The rows of a group lie close to one hidden flat surface of 11 dimensions, which passes through zero. Surfaces can cross.
Some rows, each with its group after it:
[  7 -32 -14  45   6  -8  29   5 -50 -28  -1  15   0  27 -24 -13 -26 -14
 -21 -17 -23  22]
W
[ 37 -13 -15  29  -4  -6  19  -7 -18  -3  27 -47 -10  25 -10   1   6 -13
  11  -5  -8  20]
W
[ 29  -4   8  -1 -16   2  36   1   8  -8  33  25  -3  62  -6   4 -18 -22
  28  -4  -7   3]
W
[ 14 -13  -6  -7 -17 -15 -11  20  12  -9 -13  15  13   9  27   2 -12 -12
  24  -4   5 -21]
L
[-55 -28  22   2   8  -7   9   4 -14  11  38  14  20 -18 -35 -35 -16 -50
 -35 -40  20  -1]
A
[  4 -28  42 -30  21 -28   2  -2  37 -14  12  -1  11   3   7 -19 -23   8
   7   6  33 -15]
A
[  1  47   0 -29 -40   4 -33 -17 -10  10  46  33  32 -16 -46  26  33 -17
   2  24   9  19]
L
[  6 -29  25  -9  28   6  22 -11  29 -16 -20 -23 -24  15  16  18  -5  14
  -6 -29   3 -34]
L
[-43 -27  33 -29  -1 -25  -7  -2  29  20 -20 -21 -10  -5  22 -15 -12  -4
  -6  -6  13   0]
A
[  1  -2   8  12 -15 -46   9 -17 -32  13  -6  -4  -8 -20  33  -4 -16 -14
  -7 -22 -43 -44]
A
[ 12 -14  42  -4 -32  -9 -25 -32  -4  -2  14 -31   2 -12   5  -7  22  -7
 -34  15 -14  -9]
V
[-45   2  -7 -15  21 -21   2  -5   8  12 -24   3  -2 -42   8   6 -11  16
   1 -23   8 -14]
W
[ 11   0  -8  23  11  37  13  -4   3 -17  24  21  16  30 -24 -11   9  -7
 -13   5 -13  11]
V
[ -7  -5  18  -4  15  10  26  11  17  -1  19  41  10  25 -16 -38 -40 -30
 -10   7  19 -12]
A
[-16  -5  47  -5  26  11   0 -22  21 -38  10  58   8  19  -1  -1   3  43
 -29  16 -13  -7]
L
[ 22  16 -16   6 -31 -13 -15   6 -36  22  -9 -26 -16 -11  10  -4   9 -10
  12  19  -9  16]
L
[-11  37  -7  26  27   2   7 -12 -34  -3  -2  32   2 -42 -35  19 -16  31
 -29   8   2  -2]
W
[-25 -12   0  27 -12  15 -17  -1  14   1  10 -12  11 -25 -34  25  11  22
 -29  -4  21  45]
A
[ 15 -31  51   1   5   1  10 -23  18  -2  42 -36  -3  17 -11 -30   2  -9
 -23   3  15   9]
W
[  7  -4 -15  23 -53  10  20   5  62  32  22 -27  20  25  -1 -16 -31 -39
  18  20  16  33]
V
[  7  12   7  19  42  34  17  19 -18   5  17   5 -30  18  -5 -25   6  21
  -2   1  18  17]
V
[ 15 -10  -6  -8  14 -37  -6  23 -30  -4  27  16   2   2  25 -27   5  -2
  44 -19  10  -6]
L
[  9   7  20   1 -13 -21   1 -13 -29  -7  36  22  15  -9 -41   4 -12 -13
 -13   8  15   6]
L
[ -5 -33 -35  -7 -54   5 -56  28   3 -18 -57 -20  30 -13  23  -1  15 -29
 -14  11 -23   8]
V
[ -1   3  51   5 -21 -12  -3  -9  17  44   0 -57 -35 -29  23  -9  -7  10
 -26  24  21   4]
V
[ 14   8  -9 -45  43  26   8 -19  30 -28 -19   7  -7  44 -13  10  19  24
  17  28  -4  10]
A
[ 12  -3  -4 -30  15  25 -33 -15   8 -41 -25  -3   5  19 -19  36  43  35
  -2  28  -5  22]
A
[-37 -28  64 -44  28  12   1  19  -6  -5 -40  40 -59  37  31  -3  -8   3
 -30 -27  -8 -39]
L
[  8 -17  12   0 -28  54 -10  10  29 -17 -11   4   2  48  -8  -5   3 -32
 -34  18  -9   5]
L
[ 20  11 -11 -24  27 -16 -26  10 -38   5 -23 -48 -41 -28  50   0  48  31
  35 -10 -11 -31]
W
[ -2   2 -21  28  -5  27   0 -21  28 -15 -40  -6  13  -7  12  15   1  20
 -30  18 -39  -1]
V
[ -2  -9   2 -30  11 -35   3  -9   1  -9   5   7  16 -19   2  17  -7  -8
  20 -37   7 -48]
W
[ 11  11   3 -41 -29 -21  -7  -2  20   5 -19  24 -10  31  31  27  -4  -4
  43   5 -10 -16]
V
[ -5  23   2 -20  24   9  32 -20  15  21  20  -8 -13  13 -41   5  -6   1
   5  18  20  21]
A
[-21  24 -11  13  14   3   3  12 -25  34 -47 -34 -54 -14  43  -1   8  39
   2   7 -18  20]
W
[ -6  10   6  16  10   5  23  12  -8   8  -7  24 -18  10   1  -7 -30   0
  -9   3   6  -1]
L
[ 16  16  37 -35  -6 -25  14 -23  19  -1  33  33  -4  15 -22  45 -11  15
  25   3  24 -12]
V
[ 13  11 -27  12  26   5 -11  39 -22 -25 -67  44 -10  17  32 -26 -24  28
   0  43 -11   6]
A
[ -2 -25 -29  29 -13 -59  40  -8 -23  13 -20 -37  -7  -5   5  20 -38 -16
  20 -40 -14   5]
W
[ 25  -1  28  -8  -8  22 -20 -20   1  -8   1 -29 -20  13  25  -1  41  12
 -14  17 -32 -16]
V
[-22   3   1 -21   7  27  -6  -3  13  -9  -8  29   6  13 -13  18  10  -4
 -12 -13 -10 -15]
V
[  4  -3  16 -21  12 -21  15 -39  17 -16 -27  -1   3  15  12   7 -15  14
  -8  22 -25 -16]
A
[ -7  17   3   6   8  18  10  11  24   3  14  58   5  23  14 -15 -16  12
  14   9   0  -4]
L
[ 36  -8  -1 -27   7 -19 -20 -19 -23  -7  28 -58  -4 -24  -3  23  51   5
  26 -24   8 -17]
W
[-12   6  60 -38 -22  -2   0  -2 -35  26  -1   6 -48  15 -19   5  -2 -31
 -35   1  11  -1]
L
[ 34   6 -15   3 -11  -1   1   9 -42 -31  22  57  23  26 -22  -3  -4 -25
  12   3 -21 -11]
V
[ -6 -30 -12  -6   6  11  13  -2 -25 -16   2  -5 -14  34 -18  17  12 -26
   1 -48 -18   8]
W
[-45 -13  42 -62  -5  38 -41  18 -13 -21 -32  54 -11  40 -20   8  30 -13
 -40   9  -4  11]
A

New rows. What belongs after each?
[  4 -11   9 -13 -15  15  -4   3  21 -11  30  15  23  26 -34   2   6 -28
   0   0  22  20]
V
[  5 -17 -28 -11  -2   1   6  18  -1   2 -14 -22 -15  28  33   0  11 -18
  43 -30 -19  -7]
W
[ 36  18  11 -20   1 -26   2 -16  -1 -13 -15   2  -6  11  -3  10 -17  18
  13  44   7   0]
A
[ 17  32   4  -2  15  13 -15   9 -37  -9  -6  29 -18  -3   7   5  17  31
   5  22  -9 -13]
W
[-20 -49   6  22 -15   5 -28   2  37 -39  22  14  61  21  -6 -54  13  -5
 -29  28 -10  54]
L
[ 22 -29   3  26 -18 -19  -5 -20  31 -10  30 -59  25  -6 -15 -12  -2   5
  -5  14  18  45]
V
[ 23   0  19   0 -66 -20  -4   3  -9  30  23  -6   9   7  10 -22 -16 -57
  -6  19  -4  -9]
V
[  1   1 -18 -19   8   6  -8  30  17   0 -24  25  -2  27  57 -32   4   5
  45   7 -14 -12]
W
[-47   3  15 -30  90  -7  -1 -20  -6  -9  17   5 -11 -27  -8 -14  45  58
   6 -24   6  -2]
W
[  4  13  25 -21  21   7 -20   7  -5 -13   5  26   3 -20   3  -4  14  15
 -12  10   9 -40]
W
[  0  13  -7  28   7   9  20 -14  37   7 -14 -12  -4 -12   1  13 -22  29
  -6  17   6   9]
V
[-11 -28  30 -44 -16  -9 -54 -15  25 -26 -23 -32   0   0  -3  35  44  24
  -3   6  10  21]
A
[-20  -5  46  27  -7  34 -10 -25  49   2 -27 -22  -8 -17  -2  13  -8  35
 -77  40   1  15]
V
[  0  15 -14  15 -15  21   5  15  21  43  12 -37  -2 -30 -15  -5 -12 -21
   0  -2  38   6]
V
[ -5 -24  11   2 -45 -10   3   2  19   3  -8  -2  19   4  -9   9 -29 -35
 -16  -6   7  -3]
W
[-15  19 -11  -2  13  -1   8   7  36   2 -11  43   9  -8  19  23 -16  23
  29 -10   4 -26]
L
[-14  14  -8 -27  21  -5  13  -4 -17  23   6 -18 -23 -22 -10  19  16  -5
  24 -39  17 -24]
L
[ 27  -2  -1 -33  26  27  -3   5  34 -18  10  -6  -5  35  10   3  31   9
  37   0   6 -11]
A
[-10 -21   0  35  21 -19  41  -3  10   1   2   4  -2  24   8 -31 -42  -5
  -3 -10  -1  13]
W
[  6  44 -37  41 -21  12  25  17 -20  20 -36  35 -12  -7  -3  23 -40   4
  -3  15 -12  -4]
W
[-19  -9  22 -45   0  36 -35 -10 -16 -19  17   0 -12  20 -34  23  66  -1
 -18 -16  -6  19]
W
[-28  -1  -1   1   9 -42  23   0 -28   1  16  40  18 -16 -30  -4 -34 -20
   3 -22  12  -4]
V
[  1  -7 -29  44   9  35  -8  38   5   4  11  -7  -6  -9  25 -12  22  18
  18 -32   6  -6]
A
[ -4  -2  15  -8  -1  30 -28  43 -15  18  -9 -31 -34 -11  11 -25  26  -2
  -2   3  35  17]
V
[ 35 -22  30  20 -29 -20  29  -1 -37  -1   1  -7 -38  44   7   4 -33 -25
 -12  -3 -16   0]
W
[-41   6  -3 -12  12 -20 -14  -9  -2  27 -10 -21 -13 -31  21  -9  18  23
   5  -1  -6  17]
L
[ 26  18  17   2  14   5 -12  36 -28   6  29  14 -35  -4  20  -2  17  21
  30 -13  29 -16]
A
[ -3   4 -33 -12  -2 -42  15 -16  19  -1  12   8  39 -19 -10  29 -20   3
  44 -22   6 -11]
W
[ 29 -22   7  19 -10  39 -17  14 -20 -22   6 -23   5 -14 -24   1  11 -36
 -47 -17   6 -37]
W
[ 18   9  26 -38 -42  23 -16 -10  51  20  13 -26  -5  10   3  31  20 -15
   7   9  16 -14]
V
[  8 -25 -14  25  17 -16  23  -2 -34 -16   5  -3  -1  21 -11 -12  -8   1
   4 -17 -21  24]
W
[ -9   5   5  19  13  36   1  -2  19   0  12   5 -10  -2 -14  25  19  33
 -10  -4  14  22]
A
[ -7   1 -23   4  -1  19  12  10  40   4 -22   1   1  20  20   5  -4   6
  20   4  -8  13]
V
[ 16   9  28  13  15  -5  15 -25  10 -17  39  32  18   1 -15   4 -13  29
  -4  17   6   0]
L
[-16   0   3   4   6  40 -18   6 -30 -10 -14   1 -13  -8 -28   9  27  -5
 -40  -5  -8   7]
W
[ 13   4  20 -11 -31  13 -13   4  30  20  19 -33  -1 -15 -17  15   2 -12
  -4  13  44  12]
V
[ 19  54  33 -23  -1  22 -13 -20  20  27  31 -12 -14 -22  -7  20  27  32
  -4  46  26  -6]
W
[-19  52 -10 -19  31 -10 -16 -16  13  16   5  24   6 -29   7  -1  29  71
  29  47   6  31]
W
[ -3  -2  26  -6 -42  20 -19   8   2  -9  14  28  27   3 -37   2 -11 -35
 -43  18  19   4]
V
[ -1  -5  -2 -21  21 -25  -3 -17   4  -8  18 -12  12  -6   7   3  18  11
  30 -15   0  -2]
W
[-28 -14   8  12  18  16 -21  12  10 -27 -58  14 -13  -1  18  -1   1  45
 -32  18  -7  28]
V
[-32   3 -41 -22 -19 -19  21  -4  42  35 -14 -16  -3  16   8  28  -5 -11
  51 -29  -6  25]
W
[  3   1  -9  49  -2   3  22 -28  29   0 -28 -19   1  -3  28 -11 -24  26
 -30  26 -37   5]
V
[ 70  11 -12  -5 -34  12 -35  -8 -10 -47  31  23  46  19 -17  25  33  -6
  16  32 -12  -6]
L
[ -6 -27  33 -24 -12   5 -10  19 -61  -5 -51 -12 -41  10 -22  22 -13 -51
 -46 -26   4 -26]
L
[-11  10 -27  17 -20  23   7  24  44  29 -30  -5  13 -15  18  -3 -29 -26
   2  -3  10 -21]
W
[-42 -15 -13 -16  15 -10  -7 -17  14  -2   3 -32  11 -11 -18   1  35  18
   9 -14   3  42]
W
[ 18  32  27 -27  -9  -8   1  -4 -18  -3   9  55 -12  10   1  32 -10  13
   7  12   1 -33]
W
